The rows of a group lie close to one hidden flat surface of 9 dimensions, which may be shifted away from zero. Surfaces can cross.
(in the rows, 128 means zero)
Known rows, each followed by its group:
[155 155 142 121 113 121 104 156 105 134 138 126 109 134 130 131 142 147
 114  99 120 135]	k_522
[148 117 123  72 100 113 126 188 146  97 111 129 136 167 157 165 129 106
 127 164 110 134]	k_354
[127  91  76 203 127  58 187 130 128 160 126 110  75  90  67 182 235  83
 118 117 200 157]	k_386
[146 145  60 175 113  86 142 105 116 137 110 169 109 140 100  96 112 162
 101 124 144 162]	k_993
[156 121 164  97 171 172  79 120 134 119 151 105 154 106 108 159 132 140
 160  86 109  72]	k_993
[136 149 144 126 117 121 181 168  60 178  86  96  95 112 193 134 114 113
 131 105 123 169]	k_336
[135 137 140 123 132 140 143 109  87 154 121 132 124 102 150 172 124 176
 139 133 106 135]	k_386
[136 100  82 124 128 101 130 149 110 196 100 149 167 152 127 156 131 130
 135 140 130 153]	k_336
[ 81 142  78 151 143  81  91 136 183  72 123 159 128 112  99 147  83  97
 122 152  97 164]	k_993
[149 114  48 139  79 103 137 134 131  94 104 160 133 111 122 164 173 109
 111 126 159 148]	k_354
[107 114 211 125 170 157  78 138 133 154 170 119 156 165 135 116 135 149
 140 119 102  98]	k_522
[ 86  79 149 120 195 130 200 112 140 183 107 129 120 144 111 120  96  72
 171 162 177 130]	k_336
[105 103 133 127 114 132  83 122 151 129 133 138 179 124 135 137 116 136
 143 131 110 121]	k_522
[157 119 154 154 156 160 125  89 137 108 144 116 117 132 111 102 126 159
 142 118 125  74]	k_993
[ 91 111 138 158 155 132  96 117 136 158 139 133 164 129 130 132 124 131
 131 133  96 134]	k_522
[176 104  67 177 138  96 131 118 129 174 110 109 152 159 112 125 114 155
 112 153  84 129]	k_354
[119 140 159 115 145 136 104 141 152  72 145 129  95 111 110 133 137  90
 138  88 156 112]	k_354
[ 85 138 214 148 162 141 188  89 138  89 167 106  44  98  98 156 163 135
 142 167 160 117]	k_386
[133 184 101  98 133 110 133 133 110 123 152 147  84 119  80 166 147 171
  92 152 132 160]	k_386
[136 160 144 137 126 140  72 166 105 111 150 156 125 158 155 115 164 133
  92  89 103 148]	k_993
[131 101  66 227  73  69  87 101 119 134 140 145 129  78  92 169 222 161
 110  76 154 150]	k_522
[157 141 149 137 156 161  81 129 120  60 126 200 128 194 176 113 111 160
 115 127  71 123]	k_522
[106 138 172  93 132 136 121 133 124 150 139 102 140 125 139 132  93 147
 141 152  99 123]	k_522
[139 160 145 105 118 152 116 110 107 155 160 106 138 105 113 140 129 192
 116 136 105 113]	k_336
[144 116 103 149 122  97 125 127 135 131 102 120 130 132 136 147 100 131
 135 146  91 135]	k_354
[159 132 148 103 149 133 125 141 116 132 125 138 108 162 126 127 130 134
 133 115 133 114]	k_522
[111  87 121 149 130 142 105  75 142 158 125 135 186 110 124 124 106 153
 161 118 125 101]	k_336
[115 132 164  97 160 143 144 125 139 126 180 135  96 146  59 132 185 124
 115 140 193 112]	k_386
[140 129 114 165 140 124  97 103 144  80 133 151 118 103 108 128 139 130
 133  87 133 112]	k_354
[ 82 129 190 145 132 122 170 122 129 132 114  82 102  92 173 150  88 118
 159 163  95 142]	k_386
[199 142 111 180 159 146 147  87  87  99 115 177  81 155 136 121 155 172
 112 100 122 121]	k_522
[117 150 126 116 109 147 149 103 135  87 124 134 116 109 137 103  99 127
 123 132 142 123]	k_386
[134 138 133 106 137 134  87 147 106 169 125 143 160 144 136 129 116 151
 125 103 107 137]	k_993
[147 102 145 156 162 135 103 121  90 192 119 139 157 150 159 149 137 164
 141 115  91 124]	k_522
[ 79 137 150 174 175 120 126 125  94 163 128 162 101 116 133 133 144 113
 139  83 147 171]	k_354
[119 169  97 145  81 144 252  44  89 138 115  99  78  67 119  91 103 175
 107 183 163 145]	k_354
[159 155 131 113 157 155 186 143  93 160 140  69  95 109 124 138 163 101
 106 139 123 128]	k_336
[130 153 163 110 105 153 130 130 113 159 133  70 147 126 157  76  81 152
 120 139  87 115]	k_386
[135  97 169 150 180 174 124 107 168 107 144  79 150 134 135  99 119  93
 147 135  97  67]	k_336
[ 95 112 121 129 138 126  66 144 130 183 129 136 193 127 129 128 119 122
 139  96 113 136]	k_993
[144 112  40 172  94  92 121 108 148  84 103 137 120  66  94 154 153  98
 134  84 169 135]	k_354
[117 116 140 207 111 148  81 114 127  94 153 141 150 142 164  76 163 135
  97  99  95 119]	k_993
[100 126 157 133 143 116 131 130 123 135 138 144 108 125 130 172 149 136
 136 146 124 146]	k_386
[154  98 102 127 127 111 134 125 124 192 100  80 169 129 126 130  97 137
 150 136  98 110]	k_354
[115 162  98 122  95 119 118 147 128  93 140 145 117 120 120 116 159 110
  88 120 147 154]	k_993
[143 150 188 142 135 168  87 145 108  90 162 143 123 171 174  87 146 147
  97 113  80 116]	k_993
[135 159 111 110 121  93 125 175 109 140 107 105  94  92 122 137 125  78
 133  64 159 152]	k_354
[126 130 106 133 118 143 137  99 141  98 149 151 122 128  90  99 163 125
 107 117 182 114]	k_386
[109  99 107 167 123 102 126 130 131 153 127 131 138 118 116 145 172 108
 124 121 153 145]	k_386
[ 85 138 140 127 152 116 134 116 149 111 154 153 100 123  82 143 144 127
 123 149 154 139]	k_336
[145  93 127 148 161 165 149  95 118 169 112  85 169 108 146 123 126 111
 153 122 105  90]	k_336
[158 115 103 189  86 161  92  99 112  95 129 137 166 111 176 113 173 155
 106  95  87 112]	k_993
[ 95  92 126 173 106 150 161  47 161 114 147 104 140  72  97  82 151 124
 141 114 189  86]	k_386
[124 113 109 119 136 121 134 123  93 215 116 133 167 128 127 157 133 155
 139 132 128 146]	k_336
[112 123 179 134 146 120 109 143 134 132 149 126 119 146 129 148 141 138
 136 141 114 131]	k_522
[148 112 102 135 119 125 128 117 145 126 122 121 149 136 115 119 122 136
 127 140 119 115]	k_336
[132 138 123 149 150 114 119 135 150  91 133 139  99 142 111 129 129 112
 121 125 124 132]	k_354
[132 172  90 131 167 148 110 121  80 163 176 123 125  82  83 195 221 165
  78 127  98 151]	k_336
[ 78  94 162 104 115  90 148 132 154 188 138  75 138  88  99 182 129 125
 164 168 149 130]	k_522
[119 159 119 147 135 130 116 106 140  93 150 144 107 117  95  98 121 136
 110 114 140 129]	k_993

New rows, each followed by its group:
[102 110 133 171 134 115 148 107 132 103 133 150  94 111 128 159 169 118
 132 132 155 144]	k_386
[213 185 100 111  76 130 172 140 121  70 125  79  70 143 139  94 117 148
  76 155  96 114]	k_336
[118 143 112  95 130 136 119 153 140  82 129 177 123 155 119 117 128  92
 117 122 156 141]	k_386
[157 136  84 134 141 128 142 120 125 120 129 137 122 138 109 132 134 137
 106 152 109 130]	k_336
[157 109 114 146 146 147  64 123 151  62 152 174 135 134 102 141 196 114
 126  68 155  87]	k_354
[106 105 166 136 141 132 143 129 101 145  97 129 134 112 186 167 118 128
 168 135 106 140]	k_386
[126 174  93 151 115 119 113  97 111  87 149 183  94 114 104 145 155 180
  89 141 121 163]	k_386
[155 136  74 148 144  97  95 150 120 124 123 167 114 135  92 151 164 119
 115  81 154 142]	k_993
[127 114 170 166  85  81 108 132 116 123 148 129  90 118 132 204 193 206
 133 141 118 138]	k_522
[126 134 113 144 156 138 124 116 109 144 132 148 132 125 126 152 144 144
 122 138 102 141]	k_336
[148  74 159 104 146 175 110 143 110 208 138 118 200 166 138 107 172 111
 145  88 161  85]	k_386
[167 143  97 120 118 143 151 109 113 147 143  90 129 103 103 132 150 152
 107 142 120 111]	k_336
[116 121 128 176 174 124 107 149 113 126 121 133 119 123 156 156 169  76
 122  98  99 155]	k_336
[109 121 132 143 140 106 153 145 128 135 119 152 112 172 146 147 129 128
 115 185 109 165]	k_354
[121 155 109 158 184 118 124 146  89 195 122 121 122 130 128 124 128 115
 109 110  91 167]	k_522
[133  78 102 125 159 102 102 147 152 153 109 132 167 142 115 175 134  95
 159 129 120 118]	k_993
[103  94 136 117 127 128 117 148 116 150 112 156 162 130 158 168 155 108
 152 125 142 143]	k_354
[126 103 222  72 105 156  90 130 161  79 150 140 145 170 158 149 107 182
 165 162 115  74]	k_522
[215 152 158 119 127 176  96 120  53 178 128 112 146 142 155  98 134 204
 127  46 105  85]	k_522
[138 116 102 124 106 143 104 121 126 128 130 118 166  99 130 141 145 126
 130 113 125 115]	k_993
[185  96  72  73  27 167 161 111 100 140  96 110 200  95 173 157 142 168
 130 156 135  96]	k_354
[122 113 118 122 120 174  88  75 122 145 161 167 188 126 102 106 151 186
 119 113 154  98]	k_386
[171 152 136  93 158 160 186 103  72 130 128 148  65 104 108 193 171 165
 141 123 168 121]	k_386
[127  91 138 198 148 121  90 122 183  41  93 166 138 174 182  83  78  81
 151 122  79 114]	k_336
[102 101 188  93  80 115  83 131 148 152 117 135 176 157 161 103  47 183
 176 128 125 108]	k_336
[119 126 109 136 132 111 132 132 111 153 121 139 122 114 126 175 147 133
 133 132 130 157]	k_386
[ 74  97 172 121 146 131 158 111 144 127 116 119 123 101 138 157 117  96
 172 144 152 128]	k_386
[115 117 118 110 109 110 123 133 121 183 115 100 167  96 135 156 112 146
 145 133 118 139]	k_522
[121 121 117 142 119 110 110 125 144 107 118 156 136 150 127 123 107 141
 134 141 122 133]	k_336
[126 100 128 134  91 116 127 117 143 140 129  92 148  98 118 120 134 126
 150 104 154 103]	k_336
[ 77 188 176  96 176 148 173 107  85 162 171 136  67  95  88 164 147 156
 112 151 157 168]	k_336
[138 170 121 119 103 148 154  92 130  94 152 110 101 108  98  80 123 152
  97 138 148 115]	k_386
[134 139 146 160 134 164  85  93 136  91 159 101 141  93 129 124 140 146
 124 106  84  91]	k_336
[125 120 128 113 164 157 135  92 126 163 150 114 158 119  95 138 129 154
 130 150 124 101]	k_336
[125 131 126 170 143 102 126 142 127 116 164 159  81 148  86 151 228 125
  90 127 170 150]	k_386
[114 108 145  86 107  92 144 162 138 176 119 112 135 153 115 131 111 114
 149 143 171 133]	k_336
[181 114 197  78 126 134 124 158 121  92 126 157  91 195 149 157 147 169
 151 134 144  89]	k_522
[ 91  99 163 138 168 135 131 111 135 147 115 153 143 144 146 119  88 113
 165 136 123 130]	k_336
[137 113  93 194 173  97 113 115 132 150 132 138 114 129  79 118 162 107
 128  83 147 132]	k_354
[175 115 160  69 138 111 178 155 129 105 106 143  74 179 123 177 128 133
 158 155 163 113]	k_522
[176 107 107 135 141 146 150  91 111 123 109 151 125 138 122 126 129 153
 145 115 146 102]	k_522
[166 154  92  91 124 126 127 158 103 173 166  84 131 122  81 174 200 147
  86 141 122 127]	k_336
[179 165  77 120 152 144 107 149 103 104 104 171 123 165 143  94  98 114
 106  91 108 140]	k_522
[149 130 141 120 115 138 133 130 111 144 113 115 140 139 157 120  93 158
 135 134 100 120]	k_336
[109 150 147  98 113 122  83 164 148 128 151 108 143 126 117 107 114 112
 123 108 128 129]	k_522
[ 96 125 153 113 127 115 144 153 151 147 127  90 124 125 132 121 103  99
 135 153 129 137]	k_386
[110 125 139 127 121 160 134 101 147  72 131 161 130 127 136  94 126 109
 135 115 162 111]	k_386
[135 113 106 128 101 135 179  94 153  81 135 141 110 134 111 127 151 142
 112 191 150 117]	k_354
[133 114 140 165 118 157 144 108 124  68 122 155 105 129 157  98 154  98
 127 100 157 113]	k_386
[ 99 128 141 150 122 118 159  90 176  64 136 116  84 105  95  95 107 110
 140 136 170 109]	k_336
[119 105 125 136  92 111 143 106 154 127 129  95 127  94 105 115 130 124
 143 111 167 105]	k_336
[173 142 143 115 120 134 109 131 125  52 129 178  95 166 147 137 123 164
 126 125 120 115]	k_522
[ 72 144 126 111 130  90  99 149 135 156 143 143 142 124 107 170 112 145
 119 166 104 172]	k_386
[109 136 132 135 140 119 106 136 149  88 134 157 118 140 125 131 118 125
 120 142 108 142]	k_522
[172 136  46 122 116 109  78 157 119 161 165 121 159 124  71 191 216 160
  74 133 105 132]	k_336
[146 156 133 114 159 176 111 113 136  92 139 144 129 149 122  65  92 123
 119 108 119  99]	k_522
[163 156 115 157 136 155 111 111  75 142 130 110 141  92 167 144 150 170
 102 105  62 133]	k_336
[154 130 155 112  86 110 102 142 128  82 134 147 104 141 137 157 150 168
 134 121 136 116]	k_522
[117 118 121 104 119 111 127 138 160  98 122 146 131 139 123 149 107 114
 143 154 133 128]	k_522
[117 156 115 129 110 127 159 110 112 130 119 102  89  55 105 122 131 103
 143  71 186 131]	k_354
[125  87 107 122 130 123 102 132 160 108 116 161 166 147 117 133 127 109
 151 122 151 113]	k_522
[155 148 136 107 136 119 127 132 185  58 139  80  89 118  85 111  91 104
 138 124 130  86]	k_354
[135 103 145 120 162 167 124 114 111  87 144 212 113 156 120 150 203 113
 135  97 190 115]	k_386
[145  97 151 137 139 146 130  90 140 105 129 149 124 140 123 138 132 159
 153 137 136  92]	k_522
[ 89  96 166 123 156 117 134 144 147 174 165 110 129 139  86 146 179 103
 136 142 172 122]	k_386
[144 138 133 120  95 100 136 133 126 114 131 120  87 117 110 164 149 160
 130 132 145 128]	k_522
[108 111 139 137 144 140 124 134 114 123 143 169 124 138 117 139 192 103
 123  99 173 138]	k_354
[ 88 136 167 163 134  97 149 130 115 144 128 102  91  98 153 178 130 141
 140 162  88 161]	k_386
[ 70  85 180 146 180 126 125 147 114 186 107 128 144 125 165 144 124  68
 180  99 136 146]	k_336
[173 156 120 146 157 184 122  77  97 109 127 149 133 136 140  73 103 170
 120  95  98 100]	k_522
[ 94 120 130 116  64  94 109 129 191  68 152 123 121  93  87 145 145 121
 133 138 178 113]	k_522
[103 107  55 190 115  64 162 104 137 147  85 124 116  74 106 149 110 107
 148 125 151 164]	k_354
[101  74 174 154 219 179 128 110 125 180 120 112 173 130 160 127 121  81
 172 116  94  98]	k_336
[169 135 131  94 119 142 116 138 122 110 121 138 130 151 131 113 119 141
 137 101 140 104]	k_522
[170 117 134 158 153 156 159 143 121 116 103  78 113 134 180 107 131  70
 126 115  89 112]	k_336
[174 188  63 167 109  97 144 122  70 147 109 125  82  89 121 137 140 163
  89  92 112 173]	k_522
[159 150 114 117 126 122 186 144 101 100  93 126  69 111 149 156 134 101
 131 119 146 147]	k_386
[124 141 152 133 134 106 155 173 106 106 102 131  79 139 179 157 124  99
 129 136 107 169]	k_386
[ 63 168 147  95 141  95 159 136 182  76 159 124  58 116  64 141 110  97
 115 185 162 155]	k_386
[127 117 116 155 131 126 124 135 132 107 143 160 116 147 110 116 184 106
 106 111 164 132]	k_386
[138 108 110 235  99 153 150  74 129  34 132 174  98 113 155  77 199 117
 111  83 165 120]	k_386
[125 127  97 146 130 118 133  99 119 122  93 161 144 115 160 162  86 163
 139 178  68 153]	k_522
[114 172 118 129 135  94 144 128 105 110 125 158  74 100 123 196 129 158
 118 160 108 180]	k_386
[130 147  90  58 130 132 101 179 147  95 131 188 141 180 100 105 117  78
 110 119 175 141]	k_386
[ 85  95 105 106  99 101  68 150 187 102 125 149 186 132 114 139 116  86
 146 131 144 127]	k_522
[121 120 184 140 178 165  99 132 101 149 157 165 134 177 147 122 161 151
 125 120 111 117]	k_354
